The rows of a group lie close to one hidden flat surface of 9 dimensions, which may be shifted away from zero. Surfaces can cross.
In the rows, 128 means zero.
Some rows, each with its group after it:
[125 118 144  65 144 206 145 204 108  85  72  79 106 204]  K68
[ 87 161 145 121 115  97 155 164 166 140 113 108 107 182]  K68
[121 127 111 167 163  94 100 123 151  71 114 136  94 101]  K389
[158  89 129 196 154  63 127 151 164 131 114 165 158  92]  K256
[130 103 119 114 158  78 130  94 214  95  99  88 155 182]  K13
[108 143 203 142 186 124  58 112 102 102 170 156 169  95]  K525
[147 168  91 117 139 168 116 119 150 130 153 137 152 140]  K389
[141 113 104 115 109 147 154  93  76 177 157 144 135  88]  K13
[118 135 128 143 117 128 128 127 158 136 149 135 125 107]  K68
[156 171 141 105 133  70 164 132 155 180 124  80 163 171]  K13
[124 163  70 137 107 108 137  85 128 141 186  76 167  49]  K525
[137 131  98  99 161 165  90 122 131  90 141 161 127 106]  K389
[143 133 142  77 144 159 131 159 177 136 128 114 137 159]  K469
[208 126 149 135 176 126 150 161 145 154 105 150 107 103]  K469
[126 117 131 136  91 141 167 120  99 145 142  71 132 107]  K389
[118 142 119 122 130 140  93  95 146 127 166 155 148 121]  K389
[133 112  98  83 125 120 110 109 150 107 110 136 119 137]  K68
[130 114 154 129 106 101 138 145 121 149 121 111 145 145]  K256
[114 126 179  86  97 189 108 134  87 144 162 114 159 138]  K389
[148 144 114 137 149 142 105 122 113 117 138 150 156 128]  K525
[135 144  92 126 119  90 171  94 162 159 145 100 100  92]  K68
[ 51 203  89 124 146 102 200 107  80 187 174  98 144 168]  K469
[178  80 192 164  75  67 145  96 211 188 127 115 111 104]  K13
[131 134 147 120 110 114 122 151 114 168 139 154 172 142]  K525
[120  91 118 105 131  96 117  70 126 117 143 129 118  66]  K389
[152 124  48 145 169 112 151 113 152 131 118 162 146 131]  K13
[119 164 107 174 142 119 142 146 130 122 146 102 144  94]  K68
[140  76 125  95 117 133 119  91 169 107  98 112 136 172]  K256
[119 134 155 143 147 155 151 149 122 152 151 130 157 133]  K525
[122 109 140 165  73 158 142 143 141 162 146 137 117 102]  K256
[125 119 117 131 111 141 101 141 142 148 130 187 161 142]  K525
[141 119 135 114 123 134 149 182 101 121  94 121 104 122]  K469
[174 107 133 151 112  95 145 107 175 140 110  93 143 141]  K256
[ 64 124 139 167  62 157 124 140 142 134 130 119 137 177]  K469
[ 68 114 148 116  79 118 125 144  89 115 115 113 112 142]  K469
[108 106 143 134 108 139 117 103  86 146 137 168 100  95]  K469
[120 143  86 116  51 192 115 122  64 108 125  99 123 138]  K13
[136 105 173 110  94  77 107  72 189 146 135 108 136 136]  K13
[151 153  93 114 116  70 178  83 144 182 144  87 144 137]  K256
[153 114  46 160 127 119 174 100 158 137 133 114 113  80]  K256
[ 89 152 166 137 167 126 157  87 159 137 179  85  99  91]  K68
[116 111 149 168 156 155 153 155 138 124 129 138 106 101]  K68
[135 119 111 144  81 134 114 100 142 117 129 111 116 117]  K13
[143  90 140  84 142 111 133 100 132 166 142 169 159 107]  K13
[120 129 115  43 128 109 106  80 121 109 119 111 139 183]  K256
[122 104 187 207  87  89 106  92 177 151 128 164 107 132]  K469
[198 100  51 100  87 173 148 112 131 153 126 146 100  66]  K68
[108 141 218 130 119 133  99 125 102 149 151 122 163 142]  K525
[143  84 175 123  75 113 118 165  53 138 102 116 153 111]  K525
[148 152 109 110 128 201  60  63 175 111 187 153 147 118]  K389
[150 143 108 159 101  95 125 116 127 153 150 136 138  82]  K256
[112 160 162 175 155  98 136 147  91 144 163 110 164  84]  K525
[132  94 113 126 124 149 136 119 150 131 130 138 130 120]  K389
[131 109 191  73 147 106 124 154 138 144 134 117 156 124]  K13
[142 112 117 172 185  87 133 127 116 136 132 188 142  93]  K525
[160 133 132 144 148  88 177 108 108 185 162 125 117  36]  K13
[123 136 123 114 130 117 118  97 109 104 140  93 122  83]  K389
[ 93 121 133 152 124 107 153 131  96 131 124 126 101 114]  K469
[177  99 146 139 135  91 129 133 108 130  97 150  81  77]  K469
[111 113 132 142  87 136 162 140 131 170 138 136 126 119]  K256
[164 155  30 183 147 146 147 138 146 139 161 159 136  42]  K68
[134 115 129 132 129  81 131  91 100 137 129 142  96  88]  K469
[156 205  78 146 126 138  98 153  97 114 127 139 143 135]  K256
[111 143 168 151 157 172  91 102 133 116 173 136 144 122]  K525
[125  95 110 147 146 243 139 128 124 149 178 164 163  86]  K389
[122  79 106 119 119 151 182 104 187 139 134 126  22  58]  K68

New rows, each followed by its group:
[179 137 131  95 103 115 134 124 137 159 126 117 120 125]  K469
[ 88 162 113 150 164 114 168 141  64 136 148 137 112  93]  K256
[ 64  67  36  98  69 188 146 142  90 117 137 168  97  56]  K256
[103 172 104 207 114 117 116 139 149 148 157 178 143 114]  K525
[129 139  82 111  83 107  93 132 104 129 137 151 152  94]  K256
[148  73  60  96 184  91 157  82 156  85 112  95 155 106]  K13
[123 135 154 192 149 110 140 160  86 134 133 139 141  95]  K525
[107 170 143 206 132 206 133 127 161 132 162 128 125 154]  K525
[110 179 173 124 176  77 102 127 142 123 155 129 129 105]  K13
[ 98 161 147 167 150 189 134 206 157 161 145 194 164 192]  K525
[147 186  87 148 156 133 151 107 130 139 137 115 119 146]  K256
[149 130 146  89 156  53 145 118 182 126 115  60 160 145]  K13
[122  63 110 151 103 132 147 140 146 135 122 143 125  88]  K256
[145 116 107 174 143 154 151 119 149 120 127 123 103 115]  K256
[141 132  88 126 150 158 138 143 111 111 130 120 130 108]  K389
[181 121 112 135 115  96 105 110 141  95 104  96 145 136]  K256
[125 132 111 132 125 155 132 150  92 104 123 109 123  96]  K13
[138 112 110 178 114 138 210  73 115 185 126  97 128 168]  K13
[123 110 157 104 160 150 126 157 118 118 118 156 110 125]  K469
[104 120 141 114 123 110  98 109 143 142 152 170 152 138]  K389
[122  85 131 206 119 121 171 171 112 147 113 156 122  93]  K525
[105 142 161 144 122 124 101 159 116 141 153 148 173 122]  K525
[130  97 117 148  53 163 108 157 133 137 114 164 136 137]  K525
[136  80  73  78 145  93 140 139 126 128 103 171 122  95]  K389
[117 119 159 162 128 131 154 114 126 140 128 106 115 135]  K13
[115 148 163 225 152 155 176  67 146 173 201  86 134  91]  K389
[141 102 108 103 114 119 148 117 147 124 108 109 141 161]  K256
[ 95 102  71 147 151 106 175 126 127  86 117  83  91  78]  K469
[175  52 122 151  80 106 171 136 217 128  65  62 136 182]  K13
[153 111 131 147  93  97 153 190 141 159 101 120 174 153]  K256
[156 152  85  94 141 111 131 123 146 162 124 167 136 147]  K68
[109 135 143  86 171 170 108 193  59 117 147 175 150  82]  K13
[206 134  79 145  74  90 143 139 125 125  95  47 161 127]  K256
[137 102 135  91 144 169 118 116 147 130 128 156 112 129]  K68
[103 121 154 166 114 114  65 149 119 114 143 188 158  96]  K525
[154 188 115 152 112  73 125  67 152 179 174 128 136 104]  K256
[ 67 110 112 149 178 134 164 110 106 116 149 136 100  88]  K469
[112 123 151 155 112 148 117 178 108 126 142 137 168 104]  K525
[128  86  77  94  66 109 151 115 103 165 135 125 163  91]  K389
[112 136 101 119 119 112 125  93  75 128 167  95 153  63]  K389
[146  73 130 119  46 145 104 113 187 128  93 125 142 193]  K13
[129 232 112 165 109 134 110  95 136 135 178  73 163 152]  K389
[135 144  69 117  99 137 102 112 150 132 148 148 161 134]  K389
[111 102 159 179 108  98 201 166 125 218 117 158 127 146]  K525
[ 26 104 179 133  62 130 107 140  64 120 122 141 106 151]  K469
[124 130 122 171  98 137 170 131 124 148 124  92 114 124]  K469
[114 124 143 147 180 135 143 119 170 142 149 157 120 121]  K469
[116 182 171 128 152 137  73 125 176 116 140 156 125 181]  K389
[115  91 166 141  58  96 175 128 161 224 156 116 152 106]  K256
[143 117 120 115 116 161 141 156 207 111 117  83 134 154]  K469
[109 118 121 154  95 124 116 110 120 139 135 160 116 127]  K469
[138 134 145 159 118 118 119 119 109 124 128 110 123 112]  K256
[124  90 166 162 115 131 136 163 115 157 110 176 134 141]  K525
[143 128  50  97  67 147 117  74 107 122 129 110 144 141]  K13
[127  61 161 164  87  97 127 132 119 127  95 136 116 115]  K68
[135 110  97 125 148 104 140  91 156 115 120 109 146 140]  K13
[ 67 117 175 134  94 170 179 112  95 161 156  65 116 140]  K469
[149  98  87 117 105 121 158 150 156 142 100 122 153 158]  K256
[130  98 125 168 130 101 167 139 184 150 102 150 111 153]  K389
[148 120  93 115 118 132 128  88 193 147 133 145 128 154]  K256
[147 180 136  63  91 102 108 142 115 180 157 127 166 135]  K13
[159 143 107 135 126 201 109  53 155 110 151 111 116 143]  K525
[157 132  98 144 103  43  88 177 138 153 123 189 201 103]  K256
[ 94 154 129 214  88 164 102 136 121 121 170 121 177 118]  K389
[154 140 128 135 142  78 110 150 108 104  94 120 170 157]  K256
[109 162 126 154 203 125 199 197 115 177 162 137 196 126]  K525
[114 138  96 158 110 106 138 193 121 162 137 173 179 113]  K525
[138  83 167 141  79  86 111 148  86 120 108  88 151  94]  K256
[170 127  78 155 157  60 157 142 140 123 104 111 157 122]  K256
[108  91 124 121 141 115 132 137 137 129 116 160 139 141]  K256
[129 130 125 129 133 123 131 174 115 122 102 147 114 134]  K469
[137 128 117 136 138 108 146 123  99 113 119  99 125 114]  K256
[120 167 197 153 123  90 158 149  90 180 137  92 147 143]  K256
[142  94 125 155 123 131 124 122 150 103 108 127 123 122]  K256
[113 138 112 130 143  92 112 122 119 130 146 157 147 111]  K389
[ 93 140 122  83 108 128  90 130 182 109 136 144 125 160]  K68
[134 125 127  58  98 205  76  70 169 131 186 147 118  88]  K68
[182 195 107 165 103 130 142 149 114 144 120  77 141 149]  K256
[136 128 121 179 106 158 121 134 101 105 135 111 128 100]  K525
[109 130 187 105 173 119 111 116 153 131 129 146 113 148]  K389
[154 118 118 132 114 156 112 120 132 139 115 174 133 160]  K525
[127 108 140 157 116  81 133 124  73 133 102 149  78  78]  K469
[123 145 114 125 172  98 121 128 144 121 124 147 141 148]  K68
[154 124 148 136 114  66  72  59 120 103 140 119 133  87]  K256
[174  96  99 148  99 132 116 135  97 116  84 168 117 133]  K525
